The rows come from 4 hidden closed curves, with some noise, and rows from the same curve form a group. Each curve winds through 8 dimensions. The rows are also pushed far along 5 directions, which tell nothing about the answers.
(in the rows, 128 means zero)
Known rows, each followed by its group:
[129 118 128 111 108 117 119 160 127 133 110 147 153 134 140 132 136 134
 108 114] -> Z_799
[147 155 134 180 137 176 126 106 106 143 140 139 134 128 112 135 151 103
  79 145] -> Z_441
[122 148 136 147 130 124 128 143 145 129 125 119 141 125 127 122 135 119
 138 145] -> Z_424
[123 126 122 135 138 142 119 109 104 124 149 160 119 117 112 120  95 143
 126 133] -> Z_424
[108 118 103  95 106 132 134 112 101 136 130 130 129 134 115 116  99 133
 118 128] -> Z_35
[132 104 171 111 116  94 114 150 135 111 114 124 134 146 150 131  94 137
 130 100] -> Z_35
[129 106 128 105 113 113 113 120 135 130 124 144 119 151 128 132 144 124
 117 113] -> Z_424
[141 117 146 134 141 126 135 116 130 123 129 118 134 121 125 122 127 131
 141 123] -> Z_35
[137 125 122 128 136 119 130 156 144 154 112 138 151 116 152 110 150 116
 101 143] -> Z_35
[149 109 175 156 124  94 123 149 186 118 139 107 140 139 156 153 180  92
 129 108] -> Z_441
[119 126 138 128  94 150 107 134  94 121 134 161 112 138 123 144  98 117
  86 109] -> Z_35
[107 144  97 108 104 141 160 119 114 146 125 109 155 120 119 118 128 123
 116 144] -> Z_799
[107 166 115 108  76 161 128 105  99 113 132 149 105 168 133 151 145 140
 101 106] -> Z_441
[109 129 123 102 109 117 147 106 154 108 144 127 102 162 117 146 129 117
 137 114] -> Z_35
[121 107 124  99 125 104 142 121 172 113 136 132  98 131 153 133 178 123
 166 107] -> Z_424
[106 116 119  85 110 114 108 130 111 111 106 143 109 151  96 108  92 147
 151 116] -> Z_424
[130 109 112 121 163 106 125 135 145 137 124 125 122 120 118 119 116 131
 149 145] -> Z_35
[150  99 137 137 153 112 123 136 143 139 124 104 146 101 135 127 164 119
 136 127] -> Z_441
[133 111 137 135 130 136 127 130 121 137 136 134 129 129 145 171 134 126
 116 116] -> Z_799
[153 127 112 143 155 120 138 110 143 138 149 116 133 105 122 140 130 137
 136 142] -> Z_441
[102 127  96  93 106 132 140 140 101 147  99 115 155 127 106  79 105 118
 111 147] -> Z_799
[147  97 126 111 166  93 149 130 160 129 125 123 153  93 120 125 127 146
 153 129] -> Z_441
[155 112 130 131 144 112 143 124 155 140 127 144 152 104 124 131 154 138
 145 128] -> Z_441
[139 118 136 139 128 139 121  86 121 110 167 124  98 120 144 150 156 135
 137 102] -> Z_799
[115 156  91 124 108 155 166  73 149 116 181 126 111 141 133 137 193 103
  96 122] -> Z_424
[166 109 150 172 138 163  98 129 123 121 138 143  98 121 127 176 193  96
  96  98] -> Z_799
[115 131 124 110 100 133 148 115 138 120 138 135 130 132 121 142 152 118
 127 114] -> Z_35
[150 114 138 154 141 144 128 146 112 146 120 125 138 111 127 156 117 119
 113 129] -> Z_799
[173  94 185 139 107 101 111 151 157 119 128 130 131 120 170 168 158 107
  99  80] -> Z_35
[109 136 124 115 103 138 139 124 110 128 128 122 147 132 124 133 123 131
 120 125] -> Z_35
[155 117 132 146 156 147 111 139  89 150 114 139 155 107 117 138 109 144
  91 135] -> Z_441
[144 130 170 172 117 148 112 174 124 149 111 130 165 132 153 143 165  81
  60 127] -> Z_35
[113 162  83 111 120 134 191  60 176 130 170  82 109 134 141 128 202  99
 128 144] -> Z_799
[ 94 163  97  94  96 102 154 144 147 135 108 101 176 142 108  59 111 116
 117 161] -> Z_424
[125 118 162 154 132 163  77 136  64 119 128 169 100 148 121 149  66 136
  94 114] -> Z_35
[127 100 160 107 113  94 121 167 142 114 105 144 157 134 135 105 107 131
 132 104] -> Z_799
[ 90 154 102 106 105 141 138 133 107 128 125 155 144 136 114 112 101 147
 124 141] -> Z_424
[108 101 127 122 161 135 128 118 104 124 132 141 121 120  95 118  78 139
 152 139] -> Z_799
[106 120 138 124 120 140 112 130 114 115 130 159 112 155 133 133 136 134
 138 112] -> Z_441
[ 98 149  85  94  89 153 128 112 105 111 132 135  94 149 103 120 133 122
 113 118] -> Z_799
[116 152 131 145 106 154 137 143 134 149 117 134 155 153 154 118 200  94
  90 136] -> Z_441
[102 137 137 105  76 135 129 125 125 104 134 144 122 161 142 119 149 116
 107  96] -> Z_799
[118 166 120 146  99 154 116 131 101 147 123 125 139 132 132 128 140 117
  98 146] -> Z_424
[118  88 163  91 103  84  84 161 123 105 106 121 125 159 135 128  89 132
 122  95] -> Z_799
[ 92 130 132  83  62 119 116 145 113 107 123 154 115 163 131 125  88 120
  95 100] -> Z_35
[117 123 138 146 144 150 131 148 104 157 107 130 168 129 116 112 115 107
  93 154] -> Z_799
[136  93 172 127 115 122  88 145 131 110 132 172  96 149 159 172 148 121
 108  82] -> Z_35
[136 156  84 163 158 178 134 102  97 163 146 136 123  99 129 122 148 129
 106 167] -> Z_424
[121 112 125 120 150 120 124 122 116 114 147 150 120 114 126 144  84 172
 164 120] -> Z_799
[139 152 115 138 119 146 153  94 145 116 158 127 113 125 132 156 169 131
 134 116] -> Z_441
[ 97 130 121  83 119 112 140 130 141 120 119 135 130 152 140 134 140 142
 133 123] -> Z_441
[138 128 150 144 108 131 112 116 135 122 135 128 122 144 125 135 161 100
 102 116] -> Z_424
[112 116 112  72 102  88 144 118 157  98 141 135 125 147 119 133 113 148
 140 101] -> Z_424
[113 153 139 153 114 146  97 163  85 141 104 118 159 142 121 117 102 124
 100 148] -> Z_441
[125 127 107 111 136 110 148 105 145 119 151 139 125 109 117 107 104 145
 149 133] -> Z_424
[103 155 123 118 117 121 137 131 144 117 131 109 125 154 140 127 135 123
 126 135] -> Z_441
[107 135  97  93 109 126 129 100 117 129 124 147 101 127 108 102 116 149
 166 135] -> Z_424
[144 139 114 144 156 133 130 105 126 115 147 120 101  98 109 132 105 150
 165 136] -> Z_424
[136 149 103 126 106 133 159 101 160 134 139  92 127 123 123 132 195  94
 116 132] -> Z_35
[128 143 107 128 140 128 144 130 127 142 131 137 155 127 115 114  98 137
 109 152] -> Z_441
[103 148 101  98 104 120 157  79 157 109 155 118 100 151 116 103 144 114
 139 130] -> Z_441
[128 148 103 118 125 125 153 103 161 125 138 128 107 130 129 135 168 130
 156 133] -> Z_424
[ 97 140  97  98 111 137 152 110 116 121 134 140 131 121 102 109 110 142
 146 134] -> Z_35
[ 97 137  90  91 122 125 132 112 101 138 119 112 137 135 109  63  91 138
 120 155] -> Z_799

New rows, each followed by its group:
[114 116 127 125 134 135 132 144 127 131 117 120 133 132 112 122 127 104
 120 134] -> Z_799
[148  96 151 147 176 118 102 123 144 114 136 137  90 128 129 152 139 133
 156 117] -> Z_35
[154 100 107 127 195  99 158 135 179 128 131 108 135  83 126 114 151 140
 182 139] -> Z_424
[112 120  96  66 101  81 158 136 173 132 116 115 149 137 148  90 157 125
 134 124] -> Z_799
[136 103 141 111 121 123 136 102 148  93 161 145  97 136 140 180 159 136
 134  77] -> Z_441
[126 107  95  90 123 105 149 113 147 117 139 135 124 119 129 107 135 151
 168 111] -> Z_441
[122 141 136 157 140 141 107 141 108 128 127 114 132 130 123 128 117 127
 130 142] -> Z_441
[133 127 111 127 136 126 148 133 129 145 127 102 140 111 132 134 115 127
 132 142] -> Z_799
[153 123 109 146 181 125 134 134 128 143 121 122 142  87 123 114 122 160
 171 150] -> Z_441
[109 134  98  95 106 130 125 112 108 132 130 122 122 142 120 135 120 138
 113 128] -> Z_799
[146 107 180 121 115  78 109 190 155 110 106 134 154 130 157 151  98 139
 124  97] -> Z_424
[136 126  99 139 137 152 133 114 112 151 135 142 139 117 127 117 155 128
 115 138] -> Z_441
[136 117 134 103 153  68 156 145 206 126 111 103 143 133 152  98 160 125
 166 136] -> Z_35
[120 162 129 161 119 170 138 141 109 145 130 136 163 131 136 141 156 112
  82 142] -> Z_799
[139 138 138 128  89 121 124 135 137 135 121 113 149 136 140 122 162 101
  85 120] -> Z_424
[115 111 117 115 114 148 104 119  83 125 134 171 115 145 116 135 105 150
 121 109] -> Z_441
[149 104 101 144 204 111 139 115 141 129 154  94 115  68 119 127 104 158
 196 150] -> Z_799
[137 110 118 134 165 137 135  84 122 128 146 129 103 125 101 141 118 141
 158 133] -> Z_35
[144 124 160 156 133 137 104 152 114 119 130 145 127 122 142 156 112 132
 108 112] -> Z_424
[129 130 144 125  96 131 115 145 136 134 102 127 134 159 136 120 180  92
  95 117] -> Z_424
[106 171  94 121 103 147 121 149  91 146 111 120 148 125 120 109 102 133
  92 157] -> Z_35
[153 129 111 167 137 181 120 104  96 138 154 138 102 105 136 160 175 120
 109 118] -> Z_799
[176  99 148 166 183 140 102 151  96 148 115 142 156  93 122 151 103 150
 104 131] -> Z_441
[150 127 132 124 125 120 133 136 139 128 113 137 135 115 126 120 132 133
 130 121] -> Z_424
[135  95 145 117 148  89 137 134 161 109 140 113 126 105 139 137 114 140
 174 112] -> Z_35
[135 124 129 134 131 128 109 144 127 140 112 120 122 136 140 137 151 121
 120 130] -> Z_424
[121 113 123 117 164 123 137 118 133 121 133 158 123 119 116 134 117 159
 164 130] -> Z_441
[114 161  80 130 118 141 153 110 123 133 148 131 138 123 112 103 116 143
 145 150] -> Z_441
[122 165 126 148  82 179 125 118 119 146 118 125 125 168 140 124 222  67
  58 130] -> Z_424
[119  88 148  90 107  74 118 160 146 100 122 138 144 143 124 114  78 141
 149  94] -> Z_441
[116 157  94 110 114 119 151 101 139 128 137 124 136 119 100  99 114 141
 146 149] -> Z_424
[152 130 135 145 128 140 132 130 118 141 125 137 156 110 124 142 133 131
 105 127] -> Z_799
[132 120 143 119 127 104 130 138 160 123 130 132 127 143 152 166 150 132
 133 112] -> Z_35
[133 133 110 154 164 154 131 115 125 149 142 144 120 119 132 126 153 121
 119 153] -> Z_424
[133 116 134 117 116 111 123 141 134 126 115 120 141 124 109 139 118 125
 129 120] -> Z_35
[187  87 150 160 175 106 109 138 165 120 137 118 115  90 142 135 176 119
 146 108] -> Z_799
[108 160 108 109 109 126 160 101 157 105 142 105 107 138 123 107 152 118
 145 131] -> Z_35
[113 128 100 118 152 115 134 124 133 142 131 101 139 120 121 103 120 130
 136 160] -> Z_441
[138 131 135 139 147 113  99 179 107 159  80 132 159 114 123 100  74 147
 131 161] -> Z_424
[120  88 152 112 151 113 103 151  73 126 101 159 156 118  91 112   4 181
 153 127] -> Z_35
[149 138 158 177 130 176 105 141  91 143 118 156 147 114 132 138 155 111
  77 127] -> Z_35
[118 115 132 123 146 128 116  89 133 112 147 132  82 132 123 152 152 139
 171 120] -> Z_441
[120 124 143 122 117 124 117 114 131 110 144 167 101 149 129 137 108 134
 128 112] -> Z_424
[ 99 100 137  89 119 105 143 123 147 111 130 129 120 151 124 121 113 119
 144 114] -> Z_799
[171 138 151 171 121 159 111 153 112 160  96 136 157 116 137 135 174 103
  73 132] -> Z_424
[117 107 147 133 142 127 102 153 107 141 103 151 151 132 117 109 115 132
 129 138] -> Z_441
[137 121 117 125 166 105 126 142 137 136 121 131 136 111 119 137  92 160
 156 145] -> Z_35
[112 123 126 109 126 112 166 121 166 122 136 113 139 131 131 118 153 109
 141 130] -> Z_799
[ 88 154 121 126 104 157  99 156  74 153  90 163 150 159 109  92  91 127
  93 158] -> Z_424
[142 111 172 130 108  99 114 201 141 140  91 154 188 127 142 150 110 121
  89 116] -> Z_35
[113 133 139 109  85 112 119 140 131 111 123 118 142 146 123 124 130 117
 110 110] -> Z_424
[100 118 116 107 125 122 117 132 109 120 134 146 141 139 107 112  87 141
 119 132] -> Z_424
[127 120 146 137 121 143 109 141 112 123 116 128 118 147 120 129 120 102
  98 119] -> Z_799
[137 138 107 126 141 130 134 110 135 124 134 137 109 116 105 131 123 141
 142 136] -> Z_35
[122 116 119 113 119 137 149 120 125 138 130 137 129 130 128 139 128 120
 122 123] -> Z_799
[134 133 122 167 166 159 126 115 105 131 137 140 127 102 100 111 122 138
 154 148] -> Z_441
[158  93 193 132 124  92 107 170 154 102 112 155 144 133 135 156 113 131
 122  84] -> Z_424
[124 114 138 132 132 135 126  97 127  99 165 134  83 135 119 180 116 134
 151 103] -> Z_35
[135 129 123 127 125 114 124 116 135 125 130 107 126 118 119 121 132 133
 152 130] -> Z_441
